The first 6 rows are patterns. Each new row is the sum of 2 different patterns, raised or lowered, with some noise. Before adding, each is slid sideways (what falls off one end comes back at the other) and multiplied by a number that may be negative. Names go in the order of the patterns.
(in the rows, 128 means zero)
Known rows, each followed by the names of its patterns:
[168 122 145  77 131 107 117 126 166 111 118 117 155 131 145 127 131 179
 150 119 167 130 146 107 125 146 138 120 133 128 128 168 147 135 118 116
 109 159 132 124 141 114] => (2)
[117 117 119 131 151 125 126 125 124 128 137 132 127 102 153 116 138 129
 142 116 124 174 120 122 151 126 106 122 127 114 127 132 131 108 125 137
 103 119 125 111 105 134] => (5)
[162 124 117 125 126 115 158 118 138 151  77 117 157 117 127 131 140 128
 179 157 118 133  77 106 109 131 147 112 143 132 129 137  93 146 130 141
 103 125 126  96 142 126] => (4)
[149 117 152 145 124 129 121 113 122 144 170 130 129 123  77 114 133 159
 125 106 132 126  77 123 126  77  93 132 125 121 110 106 121  92 167 147
 116 133  98 120 128 144] => (3)
[137 133 141 141 121  90  96 119 135 136 131 129 102 146 158  98 114 179
 168 114 130 111  97 148 119 114 127 129 132 123 132 115 149 129 102 157
 129 124 123  90 154 120] => (0)
[127 127 133 131 135  81 134 120 126 107 133 119 139 110 168 136 136 125
 150 127 145 133 131 127 152 120 130 170 138 126 126 158 106 126 126 123
 121 133 126 112 153 160] => (1)

New rows, each followed by the names of its patterns:
[117 139 165 146 126 110 120 157 129 108 171 139 136 155 183 136 139 145
 157 151 142 177  83  97 145 131 155 139 135 156 109 149 117 134 133 138
 134 159 110 116  95 136] => (3) (1)
[106 117 102 132 118 110 142 108 111 131  84 101 102 107  89 112 109 122
  86 130 120 101 104 118  97 105 116 104 101 118 107 129 131 114 107 105
 125 105 112 110  90 123] => (5) (1)
[107 169 135 107 134 153 134 117 130 108 113 139 128 107 125 131 112 121
 127 112 126 133 107 136 120 124 142 105 135 119 130 128 136 137 124  90
 126 114 137 131 137 121] => (5) (0)
[122 172 124 140 128 154 112 136 138 126  95 125 125 157  92 136 106 123
 116 124 112 163 148 101 119 127 125 104 165 117 113 154 147  91 106 154
 104 113 151 115 130 135] => (0) (1)
[ 59  89 108  69 116 121  71 106 125 105  98 108 101  94 106  97 101 107
 102 107 103 116 139  82 112 102 106  89  77 106 123 119 109  96  90  98
 102 134  71  88 109 106] => (5) (0)
[139  85 100  95  49 100 105 142  95  82 103 100  58 114  92  71  92  75
  92 113  84  84  99  84 127 144 112  98  84  63  88  99 118 106 107 123
 101 101 101  72 110 114] => (4) (3)
[102 108  90  86 118 113  92 113 125  78  76  99 125 120 146 116 116  87
 117 132  84 104 152 121 120 166 125 108 116 111 137 108 123 133 111  98
 134 117 137  99 122 106] => (2) (3)
[ 89 111 125 127 129  94 112 112 122 151  83 124 106 167 119 110 136 116
  83 120 133 125 102 106 131 124 122  69 115 128  92 123 106 138 138 100
 113 152 123 120 117 104] => (2) (1)
[ 86 148 153 144 143 117 138 105 130 130  88 110 131 139 107 120 139 101
 105 167 150 158 112 116 116 128 134 137 131 184 173 137 124 120 119 124
 169 149 106 160 139  48] => (3) (0)
[112 157 140  87 115 173 140 154 164  90 139 152 157 134 122 144 133 118
 118 134 132  90 138 139 137 160 102 140 111 159 138 119 149 154 163 147
 140 144 128 150 173 124] => (3) (0)
[181 157 140 171 161 114 145 177 170 205 188 174 184 150 162 178 167 162
 154 169 174 159 166 191 178 182 187 125 143 132 177 185 174 169 161 155
 202 134 136 252 211 132] => (4) (0)
[ 91 135 116 121 102 126 117 115 116 115 137  94 105 142 106 117 124  89
 141 119 123 119 127 137 114  85 104 115 125 134 133 117 103 139 145  94
  95 159 151 108 120 103] => (5) (0)
[104  97 111 113 107 116  75 128  97 109 101  45 130 104  99 108 130 119
 100  84  79  96 112 123 110  98  97 129 130  94 106 145 146 101 113  89
  65 126 103  98 107 105] => (5) (0)
[136  88 149 128 176 127 137 136 154 107 124 128 146 185 155 131 145 152
 174  94 125 191 180 117 141 125 108 184 143 131 128 130 126 159 140 123
 162 124 146 156 148  91] => (2) (0)
[104  68  92  95 104 147 130  85  56 124 129  65  79 158 104 113 169 122
 103 110 106 116 120 111 130  75  71 112 112 110 104 105  94 105  95  87
  81 100  92  98 120 128] => (3) (0)
[145 137 158 137 149 115 157 141 144 124 153 137 136 185 142 138 108 130
 128 163 142 141 130 131 163 118 178 102 123 127 125 134 158 121  99 111
 163 134 179 146 146 175] => (2) (4)
[ 95  92 121  97  98 129 114  56  42 106 106 130 127  73 111 113  75  98
  97  78  80 115  84  97 115  66  97  88 128 145  75 111  81  93  92 101
 120 125 142 119  97  95] => (3) (0)
[126 143 112 121 151 126 140 131 150 133 115 124 139  72 153 128 112 113
 130 113 113 124  95  84 143 122 121 131 141 128  84 161 117 125 132 127
 143 118 141  95 113 126] => (4) (1)
[161 105 107 129 147 132 137 131 119 107 135 113 110 144 147 140 110 129
 119 146  88 131 137 116 107 110 119 138 107 161 138 113 126 138 110 170
 135 111 128 145 113 121] => (4) (1)
[152  88 128  73 124 113 112 131 119 134 130 126 100  83 132 132 141 120
  99 121 103 125 135 119 123 104 163 118 131 153 117 102 155  94 125 130
 114 113 130 131  84 147] => (2) (4)
[106 159 141 142 131 143 140 120 147 120 101 124 144 127 129 129 177 152
 144 138 154 132 150 138 158 108 116 153 134 130 141 137 129 134 172 115
 144 153 106 119 137 139] => (5) (1)
[127 130 129 114  82 140 161 156 111 112 105 120 125 110  92 105 122 133
  68 105 136 110 127 155 102 131 135  96 109 113 135 127 145  84 120 150
  87 131  97 132 143 138] => (2) (0)
[116 153 147 199 174 125 123 156 163 138 144 191 147 153 175 173 155 128
 150 164 169 173 159 114 119 150 131 164 158 167 147 131 151 117 127 146
 160 140 137 167 137  74] => (3) (0)
[136 150 153 168 174 122 129 158 174 183 143 174 132 136 137 124 142 154
 137 152 155 147 156 123 150 135 138 175 176 138 113 156 151 170 139 198
 110 147 170 166 139 169] => (2) (3)
[168 126 136 106 153 152 141 119 175 102 159 132 130 180 148 158 142 136
 159 123 121  82 110 137 134 192 161 141 137 127 133 116 135 123 110 177
 109 128 123 166 164 138] => (5) (4)
[ 94  75 148 125 124 104  81  96 127 129 133 121 123 129  81 117 110 100
 109 135 127 118 107  92 100 103  96 148 107  87 108 108  24  81 115  57
 116 132 122 101  78 101] => (4) (3)
[131 104 149 140 164 119  97 128 131 125 191 132 137 133  90 137 156 128
 162 140 146 163 199 153 124 144 102 127 117 156 121 109 154 135 151 144
 103 138 122 152  98 118] => (4) (3)
[ 91 148 123 115 156 131 121 173 161 141 119 129  99 113 160 112 141 173
 154  91  93 156 122 147 158 113 165 134 135 128 145 140 130 163 107 137
 136 113 140 140 138 175] => (4) (0)
[128  79 112  96 161 170  92 135  93 108 111 126 148 144 167 146 111 118
 115 109 140 120 134 147 136  75  44 121 126 160 147  86 133 128  78 115
 118  80  87 136 100 115] => (3) (0)
[111 144 133 131 140 127 124 149  96 137 158 137 108 122 149  87 128 123
 139 113 121 120 110 137 166 118 128 142  98 123 104 123 115 126 116 129
 146 151 103 159  99 116] => (4) (1)
[108 152 140 110  88 141 158 162 153 108 138 149 139 127 145 105 109 147
  99 141 156  97 113 112 138 143  86 133 115 124 124 117 118 135 156 131
 120 150 132 119 128 109] => (3) (0)
[ 62  82 110 106  83  87  74  31  82  89 105  83  73 108  85  45  84  86
  47  68  95  88  63  94  63  92  66 133  96  73 127  59  80 107 100  89
  76 109  93  86  95  84] => (5) (3)
[108 121 136  94 107 116 109 121  84 118  97 115  81 113 131  53 114 116
  97 136  98 118 102 112  99  94 113 152 134 111 117 107 105 118 142  91
  96 137 125  68  66 120] => (5) (0)
[ 85 121 126 124 134 158 134 119 115 115 149 128 133 117  89 158 122 136
  75 123 139 109 131 160 122 111 125 142 141 113 117 121 172 131 118 145
 122 137 107 102 143 133] => (2) (1)
[113 128 100 104 115 154 132 110 117 117 100 109 121 146 102 133 114 132
  92  89 124 121 113 104 102 114  94 126  99 143 115  83 111 118 112 114
 130 126 134  88 115 132] => (4) (1)
[ 77 134 125 183 136 155 124 151 127 131 134 182 143 122 121 125 108 107
 109 131 104 134 121 146 139 111 143 141 112 159 136  99 112  99 163 139
 157 112 143 148 121 116] => (2) (0)
[117 117 119 109 134 117 125  82 160 128 132 147 147 115 120 129 137 120
 142 142 123 163 158 137 121 154 105 128 134 122 132 103 108 114 143 169
 125 119 117 113 134  68] => (3) (1)
[140 136 102 137 157 119 166 151 142 149 122 159 129 136 159 130 143 199
 183 143 136 138 148 152 162 148  96 147 158  98 128 152 135 142 151 130
 131 138 144 136 139 152] => (3) (0)
[114 168 143 130 141 132 134 100 108 150 132  80 132 129 107 156 155 133
 113 119 103 151 122 132 139 103 176 123 139  83 138  97 117 130 162 101
  97 116 146 128 143 121] => (2) (5)
[132 162 126 132 128 133 120 116 149 162 155 140 137 147 138 138 156 124
 116 168 152 104  96 166 133 159 163 133 137 146 168 134 133 160 135 132
 121 141 149 119 143 144] => (5) (0)
[139  82 135 120 113 102 134 109 121 125  97  91 126 133  98 132 105 122
 106 133 139  98 134 118 158 129 152 117 101  99 138 127 135 102 162 109
 131 128 104 106 139  89] => (2) (1)
[160 127 110 146 145 106 113 120 126 107 122 122  98 113 134  97 101 133
 123  98 128 113 110 115  94 146 111 117 102 122 115 139 113 144 100 150
 104 143 121 144 111 119] => (5) (1)
[103 112 118 125 124 135 124 111 145 139 100 136 121 121  98 125 124 121
 114 129 139 120 142 130 123 118 120 116 139 110 138 121 119 143 130 123
  96 151 105 111 139 136] => (2) (5)
[132 107  93 140  85  98 114  58 136  97 135 122 115 119 115  79  91 108
  97 112 112 123 100 143 127  87 104 151 156  81 118  91 120 130 122 111
 118  93 129 117 126  87] => (2) (0)
[178 168 151 179 128 115 158 144 129  96 170 140 200 144 160 160 130 157
 190 160 174 106 151 141 173 174 100 156 184 119 158 134 165 157 155 187
 169 155 157 116 112 146] => (2) (3)
[136 101 175 124 132 128 143 155 131 133 122 150 151 127 153 153 141 102
 132 163 114 129 137 104 131 126 110 155 157 135 138 130 128 127 132  52
 111 130 124 149 147 135] => (4) (1)
[148 169 126 143 201 122 144 170 148 153 128 153 130 146 143 145 135 168
 172 132 138 141 128 126 168 130 124 157 162 140 126 154 145 156 166 143
 155 159 127 169 137 160] => (5) (0)
[129 117 144 141 143 156 137  88 110 169 144 205 166 165 169 138 157 152
 143 155 124 180 138 149 132 170 147 146 199 138 148 107 143 145 167 148
 152 118 149 157 119 206] => (2) (4)
[112 122 154 131 132 147 112 162 126 139  83 111 108 117 126 156 111 111
 112 145 140 126 131 120 167 136 122 158 102 143 113 112 142 145 120 129
 131 126 153 136 142 120] => (2) (5)
[175 164 153 137 164 199 177 168 150 179 138 197 168 170 173 153 193 168
 151 108 161 144 136 163 188 141 148 151 173 170 176 136 159 212 187 133
 214 167 182 144 164 178] => (2) (1)
[110 127 111 157 120 150 101 126 173 149 105 167 120 140 103 125 129 140
 118 108 121 126 169 127 147 116 115 109 161 125 121 147  98 149 121 144
  70 128  98 143 120 168] => (2) (1)
